There are 3 ways to turn a row about zero (a turn may also mirror it). The second row of each pair is the first, turned, with some noise. The first 27 pairs use one turn. New pairs use 3 turns, one after the other, and a turn may come again.
Known pairs, each followed by its turns in order:
[ 10   2   9 -20  -7  -2 -11 -16]
[ -3  -1   1 -14   1  24  -6  15]  (1)

[  9 -26  -6  -8 -15   3  -6   1]
[ -6  -4   8 -13  -1   5  21 -21]  (0)

[ 11  11  22  -1   8  -7   6 -18]
[ 4  8 -2 -1 28  5 15 -4]  (2)

[ -7   1 -11 -12  11  23   5  -1]
[ -1  12 -15 -15  14  -5   5  -7]  (1)

[  9  15   3 -11  -5  -2  13   2]
[ 4  3 -1 -7 13  9  0 17]  (0)

[ 26   5 -13  13 -15  -3  12  -1]
[ 12 -27  19   2   7  -4   0   2]  (2)

[ -9   7 -12   1   9  -8   4 -14]
[ 10   1  -4  -8   4   9 -10 -12]  (2)

[ -5 -15  -8   8   6  -9   4  -2]
[  3 -11 -11   1 -12   2   0 -12]  (0)

[-8 -5 -4 12 -3 -2  3 10]
[ 6 -9 -2 14 -2  0  5 -4]  (0)

[-20 -15  -8   5  -5  -8  12   2]
[ 18   0  -9  -4 -18  13  -3   9]  (2)

[  2  25   8   4 -11  -4  12 -10]
[ -5 -12   6  -9  17  17  12  -3]  (2)

[  0  -4   3  20 -12   5   5  -5]
[-6 -4 10 13  5  1 11 -4]  (1)

[ 7 10  2 16  0  3 -6  0]
[-2  1 18  6  4  3  5 -5]  (2)

[  9 -15 -22  -5 -14   7 -23  17]
[-10 -13   8   2 -30 -26  -8  -1]  (2)

[ -5  -4 -23   8  10  -5   8   4]
[ 14  -2   7  -4  -9   2 -21  -2]  (2)

[ -7  -8   1 -14  25  -4 -21  -1]
[ -3 -12 -16 -24 -12  -9  -7   4]  (1)

[-10   9   2  12   5 -10   1  -6]
[  1   3 -15  12  -6   0 -10   5]  (0)

[  8  -2 -13 -18   0  -1  -6 -11]
[ 10   4 -10 -12  -6  19   0  -4]  (1)

[-15  -1  15  10  -8  13   5  -4]
[-11  -2   2   6  16  -7  10  12]  (1)

[ -7 -12   4  -2   3  13  -2 -21]
[-17  -2  -8 -10   6   8  15   3]  (1)

[-14 -10   5 -10 -15   2  -9   1]
[ -3   8  -2   2  -1 -13  21  -6]  (0)

[-11  -9  -3  -2   5  15   8  -5]
[ -9   6 -14  -2  10  -5   9  -6]  (1)

[ -9  12   2  24 -11 -15  -3   1]
[  0   4 -14  29   4   9  -3   0]  (0)

[  2 -11  -2  -1 -22   1   5  12]
[ 8 -7 -7 21 12  7 -4 -3]  (1)

[  3  -8 -22 -17   6  -3 -17  -9]
[-31 -12  -5 -16  -5  -4   1  -6]  (0)

[-17  -9 -12  23  -4  -1   8  -1]
[ 11 -12 -16  18   2  -6  -4 -17]  (0)

[-6 -8  2 -2 -1 -5 13 10]
[ 8  0 -5 -5 -5  1 -3 17]  (2)

New pairs, each followed by its turns in order:
[ 1  0 13 13 17  9  1 -7]
[ 6 10 21 -5 -6 -1  9 -5]  (0) (1) (0)

[ -6 -13  14  12   8   6  -9 -14]
[ 25   2   3   4  11   6  -2 -14]  (1) (2) (1)

[-4  4 -9 23 10 -6 14 17]
[  6  -2 -13  15   8   8  23 -16]  (0) (0) (2)

[-1  4 11  4 -1  8 11  5]
[ -8  -1   1  -1  -8 -10  -8   9]  (0) (2) (1)

[ -1  -1   3  -3   0  14 -21   2]
[-2 -9  1 14 16  9 -5  2]  (0) (0) (0)

[ -2 -15   6   9 -15   6  -6  -9]
[-5 -7 14 15 11 10 -6 -6]  (1) (2) (0)

[ 3 12 15  2  3  7 -1  1]
[-7 12 -6 -2  5 12  1  8]  (0) (2) (2)

[-23   5  16  -4  17 -10 -20   3]
[-17 -11  13   7   3  14  -2 -27]  (1) (1) (0)

[ 7 10 -3 -1 -9 17 -4  7]
[ -5   7  -5 -17 -13   1   5   0]  (0) (1) (2)

[11  6 -5  7 -9 12 -4  5]
[  5   3  10   0  13   7 -10  -6]  (1) (2) (2)

[  4   3   8  -4  -5  -2   1 -10]
[ -2  10 -10   3  -5   1  -4  -5]  (0) (2) (2)

[-12  -1   4   3 -17  -1   2  -5]
[  5  -4  -3   1   3  -6 -21  -2]  (2) (1) (0)

[  1  -7  -1 -24   7  -9   1  -1]
[-9  1  8 -8 19 12  4 -5]  (2) (1) (0)

[  2 -22 -11  -8 -13  -9   9  -7]
[ -3  10  10  -1  12  -4  -7 -25]  (2) (1) (0)

[  2 -16   7   3 -16   4   3  28]
[-11  22 -10   5   7  -5   6 -24]  (1) (0) (0)

[  3  -4 -16 -10 -14   9 -10   0]
[  6 -21  -1  -4   1  -8   8   4]  (2) (2) (2)

[-12   6  -3 -16  15  -5 -10  -7]
[  2   1 -17  -3   1  -2   0 -22]  (2) (2) (2)

[-9  9  3  3 -3  1  7  7]
[  7   8   0  -4   5  -5 -10  -3]  (2) (1) (2)

[ 21   8  -7   4  -4  16   1 -21]
[  4  13   4 -15 -14  -4  22  10]  (0) (2) (1)

[ -4  17  -4   7  -6 -10   2 -21]
[ -4   8  -5  10  -8   3 -15  19]  (1) (2) (2)

[ 21   6 -15 -25   5   7   0  20]
[ -6   6 -15 -18  23  21 -15   4]  (1) (1) (1)

[ 13 -16   6   4   3  -4 -19  -3]
[ 18 -12  10   3  -4  -7  -3  12]  (0) (1) (0)

[ 1 -5 -1  5 18 -2 22 15]
[  0 -16   2   3   3  -2  13  25]  (1) (1) (2)

[12 12 -2 -3 -7  0 12  7]
[-10  -6  18 -14  -3   2  -2   0]  (2) (2) (2)

[-7 12  6 -3 22  0 -7 -4]
[ -8   9  -6  -4  -1 -18 -14  -1]  (2) (2) (0)

[ 33  -9 -10  -5 -32   4  -8   2]
[  3  18   1  16  20  32  12 -19]  (2) (0) (1)

[-16  20  -5  -1   2   4  -3  11]
[-14  15   9  11   9   1   7  -5]  (1) (1) (0)

[-13  -6  -9   4  18   6   9  -8]
[  9  -6  -3 -16   6  -7  13   0]  (0) (2) (2)

[ 9 -5 19 -8 -5 -1 13 -1]
[-18  11  10   0  -4 -17   1   4]  (2) (2) (2)

[  8  -8  23   0  -5   3 -12  21]
[ -6 -10  16 -19   8  13  14  -7]  (1) (2) (2)

[-11  12  -5  -5  -8  13  26 -19]
[17  0  2 -8 10 33  0  7]  (0) (1) (1)

